All groups share one centre, and each spreads out both ways along 11 directions, with some noise.
In the rows, 128 means zero.
Known rows, each followed by its group:
[172 172 130 105  86 134 179 166 163 121  92  82 180 121  48 107 147 105]  z861
[117 189 121 142 125 152 120 143 164 122 115 142 143 129 140 131 129 127]  z880
[117 128 178 106  66 106 116 102 107 137 136 175  98 147 165 104 115  97]  z466
[158 155 103  68 113 128  93 162 156 115 111  49 141 161 112 190 160 150]  z344
[155 147 137  83  86 157 122 143 179 129 126 129 127 110 123 122 162 143]  z880
[147 135 123 100 101 135  97 136 110 130 114 132  95 134 125 128 122 130]  z466
[120 134 163 163  98 145 129 108 129  86 128 160 118 102 132  77 124 130]  z588
[ 51 186 155  65 141 172 156  78 140 146 119 166 177  94 138 148 161 149]  z588
[120 126 156 112 113 148 136  78 136 156 107 157 213  96  89 157 134 126]  z344
[ 91 101 158 156 111 121 126 126 133 134 158 160 141 123 157 139 143 120]  z344
[127 183 116 124 160 184 135 137 129 102 141 143 144  90 128 156 150 146]  z588
[ 51 160 123 175 112  68  83 120 129 115  82  97  62 211 204 118  96 113]  z880
[131  93 165 101 146  99 149 164 129  89 199 109 138 148 144 119 141 116]  z861
[172 190 105 169  45 119 193 131  99 123 134  70 160 174  97 134 130 121]  z861
[149 136 157 120 113 125 143 159 144 131 118 151 110 146 112  81 108 103]  z861
[ 87 149 116 107 137 112  77 191 145 115 138 108 121 183 162 137 121 136]  z861
[156 127  96 138  94 106 128 103 114 115 155  79 120 141 154 145 141 142]  z861
[109 136 165 105 129 150 133 155 134 148 123 191  68 102 143 122 147 101]  z880
[142 118 112 131 139 108 118 105  67 124 137 115 161 142 114 156  99 117]  z466
[178 154 178  88 145 130 124  78 167 103 135 136 155 137 144 174 125 112]  z466
[138 112 112 119 154 124 134 119 119 109 186 126 142 108 153 121 133 135]  z466
[157  90 127 155 109 130  77 167 114 136 107 173  96 125 102  79  86 111]  z588
[176 176 163 148 158 185  97 127 184 100  58 147 134 124  89 169 116 136]  z880
[197 175  89  74 158 129  87 143  89 106 120  97 170 139  93 191 101 103]  z466
[ 96 106 224  52  97 114 101  87  87 126  99 184 110 141 118 107 102  93]  z466
[139 106 144 132 117 127 132 133 135 142 167 156 121 128 153 130 134 123]  z880
[111  90 155 169 126 136 104 152 125 120 141 158  98 116 146 157 144 124]  z344
[ 97 131 157  72  96 148  89 138 177 113  94 134 147 131 104  68 127 163]  z588
[138 164 102  93 129 158 146  89 108 145 127 134 139 107 124 129 132 149]  z588
[119 126 172 150  80 139 128  97 159  58 148 121 135 106 149  89 155 155]  z588
[ 83 111 190 131 112  95 109  99 148 121 155 177 135 154 189 111 111 102]  z466
[168  83 163 134 133 117  90 137 109 139 104 144 127 198  91 116  58 129]  z588
[115 137 148  43 140 132 168 116  82 141 141 160 118 115 109  70 117 114]  z880
[164 115 102 151 142 119  83 140 165 114  92 131  85  92 131  95 116 107]  z588
[103 103 141 117 120 141  83 134 146 145 115 160 131 115 130 140 134 136]  z588
[104 119 131  83  84 102 128 142  75 100 147 104 149 133 107  79 125 120]  z861
[166 102 218 121 149 146 136  67 111 109 129 142 139 206 112 159  81 163]  z344
[113 123 154 122 120 127 134 111  70 145 115 190 147 109 100  98  93  90]  z466
[153 121 125 126 100 131 106 121 124 131  95 156  94 100 109  70 108 112]  z588
[109 145 107  98 100 175  96 160  53 177 127 197  88 116 119 139 122 131]  z466
[136 197  94 137 147 150 148 218 186 143 111 116 165 158  93  98 114 123]  z861
[ 99 174 163  33 181 160 142 191 122  98 164 166 164 130 104  89 117 117]  z861
[192 156  84 106 133 123 117  83 132 115 103  71 164 140 105 140 106 147]  z344
[127 180 126 121 106 163  81 106 119 162  80 187  74 138 155 149 106 126]  z861
[111  60 119 168 143 149 127 134  73 158 169 194 174  75 101 130 119 128]  z880
[128 130 175 120  99 164 149  77  81 122 158 146 169 165 116 149 114 173]  z588
[153 115 152 130 176 119 115 111 101  92  97 116 119 131  98 147  99 111]  z880
[ 81 162 100 129  81 101  96 171 154 145 125 154 123 114 168  86 132  81]  z344
[108  91 147  66  52  76 143  63 112 120 116  67 163 124 107  94 150 131]  z344
[ 54 131  67 141 104 126  78 148  77 161  97 138 169 139 105  83  87 144]  z861
[142 181 123 100 107 151 102 154 115 134 130 152 128 128 133 166 133 105]  z344
[130 150 153 132 128 118 151 109 181 120 137 138 177  97 138 140 149  90]  z466
[209 124 102 150 139 114  70 112 124 101  75 102 116 144  96 117  70 119]  z466
[124 124 115  81 164 141  63  89 104 120 108 136 123 146 135 124  86 167]  z861
[162 174  95  77 100 117 112 158 201 107 128  82 155  76 133 148 186 100]  z344
[104 196 150 138  97 158 100 116 158 159  89 172 102 174 167 161 114 135]  z880
[142 132 145 153 122 134 111 144 146 116 126 155 171 127 108 114 105 109]  z880
[185 158 130 135  96 108 144 102 126  79 200 120 132 116 184 137 142  98]  z344
[142  89  90 206 124 129 112 124  70 115 160 148  81  73 154 139 135 119]  z344
[136 124 120  92 105  95 155 125  93 101 208 135 137  83 160  90 148  85]  z466
[116 109  86  97  94 146 118 119 128 129 121  98 175  89  84  82 148 180]  z880
[ 66  84 155 177 140 165  99 119 105 175  87 218  79 104 130 126 115 143]  z880
[123 136 160 120 105 131 107 137 127 123 112 157 122 133 122 117 117 106]  z344
[115 101 147 150 159 126 128 144 142 134 151 139 154 144 132 157 129 129]  z861
[ 67 135 116 161  89 116  78  79 144 111 125  83 116 137 204 219 180 166]  z588

New rows, each followed by its group:
[137 129 112 135 132 130 105 122 116 131 137 137 134 125 139 151 122 126]  z466
[113 122 122 161 173 162  66 119 164 126  95 147 138 141 131 146 101 180]  z588
[124 117 105 161 150 121  97  97 109 154 106 146  95 166 154 121  78 144]  z344
[170  46 187 184 145 111 145 117  87 130 197 174 142 136 138 189 118  94]  z588
[118 167 127 104 161 143 114 130 112  92  67 110 126 102  85 128 120 115]  z880
[229 109 150 106 140 125 137 157 100 100 156 107 129 162  84 145 103 111]  z588
[137 150 101 109 125 123  67 166 147 144 109 157  36 169 173  63  82 129]  z861
[ 65  73 167 139 115 127 111 110  59 159 116 143 132 203 111 145  91 169]  z344
[164 128  77 147  91 123  63 134 123 137 116 133  93  71 153 185 156  98]  z466
[133 134 157  98 105 153 130 137 140 166 142 179 115 152 136 110 120 140]  z880
[134 136 133 162  49 104 126 104 137 147  84  76 110 192 130 160 130 143]  z466
[140 140 105 171 121 114 131  87 169 115  95 104 165 125 118  74 100 139]  z861
[ 88 147 192  84 106 125 118 120 145 137 111 176 146 134 134 134 129  91]  z466
[132 107 155  93 111 144 155 101  70 119 131 130 164 111  71 117 125 139]  z344
[ 97 142 108 180 111 134 105 135 128 144 138 153 157 135 151 141 118 132]  z880
[163 140 205 123  98 127 136  70 163 105 122 147  89 118 167 173 155  99]  z861
[ 94  95 128  91  83 120  96 151 130 149 153 129 153 142 134 126 146 150]  z588
[137 161 127 109 112 121 126 135  78 139 119 152 159 133 102 132  97  84]  z466
[136 145 118 129 102 128 112 100 121 140 112 142 160 109 122 138 121 113]  z344
[133 144 125 118 122 144 123 145  64 149 127 144 133 187  99 122  79 144]  z861
[114 168 142  88  90 147 178 133  74 162  99 160 173  79  60 140 148  76]  z466
[145  90 118 165 115 123  75 159  97 146 123 163  84 107 137 177 129  96]  z588
[156 143 131 102 109 131 158 147 108 124 150 118 135 133 108 117 132 119]  z861
[ 84  91  94 144 150 132 149 151 104 143 164 116 174 110 111 118 143 158]  z344
[165 110 115  98 169  53 114 188 145 142 112 103  97 134 130 146 119  31]  z588
[132 151 127 109 157 131 130 130  99 115 122 125 129 128 117 144 120 114]  z880
[115 174 143 112 121 132 138 114 141 123 120 148 121 112 149 117 134 105]  z880
[139 130  86 155 153 125 146 113 145 117 169 128 121  53 173 148 168 110]  z588
[157  89 101 133 131  97 136 121 140 103 139  54 179 138  99 117 129 151]  z861
[201 158 126 163 142 194 132  77  83 109 109 165 102 104 101 147 100 152]  z588
[112 109 121 178 171 131  82  91 154 142  98 155 136 157 148 124  77 156]  z861
[138 173 128 154 110 185 166  72  65 125 135 181 123  89 122 120 118 145]  z588
[141 180 130  47 176 157 142 133 160 160 113 170 116 124 125  95 109 122]  z344
[111  81 122  75  92 111 102 104  90 137 103  92  79 119 120 130 150 149]  z880
[121 127 136 146  81 140  86 171 174 124 105 145 131 104 120 119 149 120]  z880
[ 85 148 151 122  89 146 125 136 107 131 113 181 133 116 116  75 114 120]  z588
[108  70 140 158 140 109 104 122 145 123 108  86 141 175 116 137 114 169]  z344
[175 135 126 140 141 139 119 141 154  92 138 112 135 111 124 147 139 128]  z344
[187 159 195  55 177 125 141  74  66 121 104 142  91 189 114 188  76  92]  z880
[102 107 114 117 120 105  76 117 115 119 115 125 119 143 143  81  96 141]  z861
[174 144 168  68  59 103 130  96 145 142 163 128  92 160 188 171 157 101]  z880
[119 125 154  95 103 124 121  81 153 130  97 141 125 107 130  96 135 126]  z588
[153 165  86  94  79 151 119  93  34 146 129 122 118 139 117 148 113 151]  z861
[ 62 119 178 129  73 104 113 113  97 146 111 161 124 155 143 126 120 101]  z588
[125 140 133 123 138 126 163 196 107 104 195 142 155 111 128 120 145  91]  z588
[142 138 116 149 157 128 110 199 146  97 179 134  55 139 186 126 139 121]  z344
[112 150 147 108 124 108 122 146 124 104 116 134  80  88 150 144 160  67]  z880
[191  96 147 197 153 148 100 113 109 101 132 148 108 136 126 174 100 137]  z588
[138 133 127 110  73 121 144  89 122 103 154  89 142 143 137  93 136 164]  z588
[ 83 180 123 143  81 107 137 111 114  96 123 100 105 121 171 130 156 108]  z588
[144  95 158 110 121 135 130 108 137 141  94 141 150  91  79 135 138 114]  z861
[147  97 140 162 112 153 122 100  32 118 154 145 122 124 114 185 123 144]  z344
[139 138 107 144 126 137 103 122 125 115 126 119 116 125 140 142 128 144]  z588
[121 118 136  99 105 117 142  81  75 136 142 106 164 170 114 131 108 155]  z344
[151 116 138  88 119 124 124 139 118 151 153 121 112 212 138 120  96 160]  z880
[155 135 126 157 140 144  86 159 133 120 134 149  72 132 161 173 131 121]  z344
[119 126 128  88 100 163 111 139  82 183 120 183 110  77 115 194 166 109]  z861
[108 178 166  76 133 124 147 118 145  81 139  62 182 211 127 149 126 163]  z588
[156 115  87  97 135 111 121 132  73 102 242 154 115  82 192 104 134 107]  z466
[ 86  94 131 195 120  97 152  47 124  92 131  92 247 102 109 116 124 143]  z861
[131 107 116 156 137 108  95 146 164 132 138  96 120 166 164 186 139 139]  z861
[ 45  89 143  80 158 146 147 132 128 200 124 160 153 127 112 132 143 161]  z344
[128 100 117 107  55  92 108  70  76 118  67  73 157 122  69  93 113 131]  z344
[115 123 205 127  52 161 142  95  82  88 172 144 159 156 123 142 142 170]  z588
[101 125 177  81 127 108 122 162 100 110 133 114  85 243 131  66  74 151]  z344
[108 137 116 121 119 109  96 149 127 124 133  96 141 179 143 148 118 140]  z466
[151 170 166 153  86 133 156 130 109 134 141 174  77 177 156 102 100 102]  z861
[ 86 181 127  59 141 123 139 104 105 101  77  99  57  85 138 123 165 104]  z880
[165 115 143 132 131 143  97 158 138  92 131 117 138 170 100 107  95 157]  z588
[120  77 135  88 145 115 132 137  67 132 141 132 106 121 106 104 117 124]  z880
[156 147 100 154 125 158 135 122 158 146 140 117 128 121 147 181 159 160]  z466
[117 183 150 117 159 124  96 136 119  82  46 112 101 138 101 142 102  91]  z880
[145 112  83 163 104 114  97  91 111 128 113  91 153 113 123 164 130 140]  z344
[134 130 186  79 166 148 151 179 166 101 139 163  96 122 114  70 129 119]  z344
[135 130 128  89 122 131 121 121 138 133 105 125 123 110 114 125 140 123]  z344
[203   4 158 181 154 112  92 174 106 135 190 146 128 182 112 172  92 135]  z880
[145 100 158  98  64 130 105  37 122 143  93 134 132 101 119 145 141 140]  z880
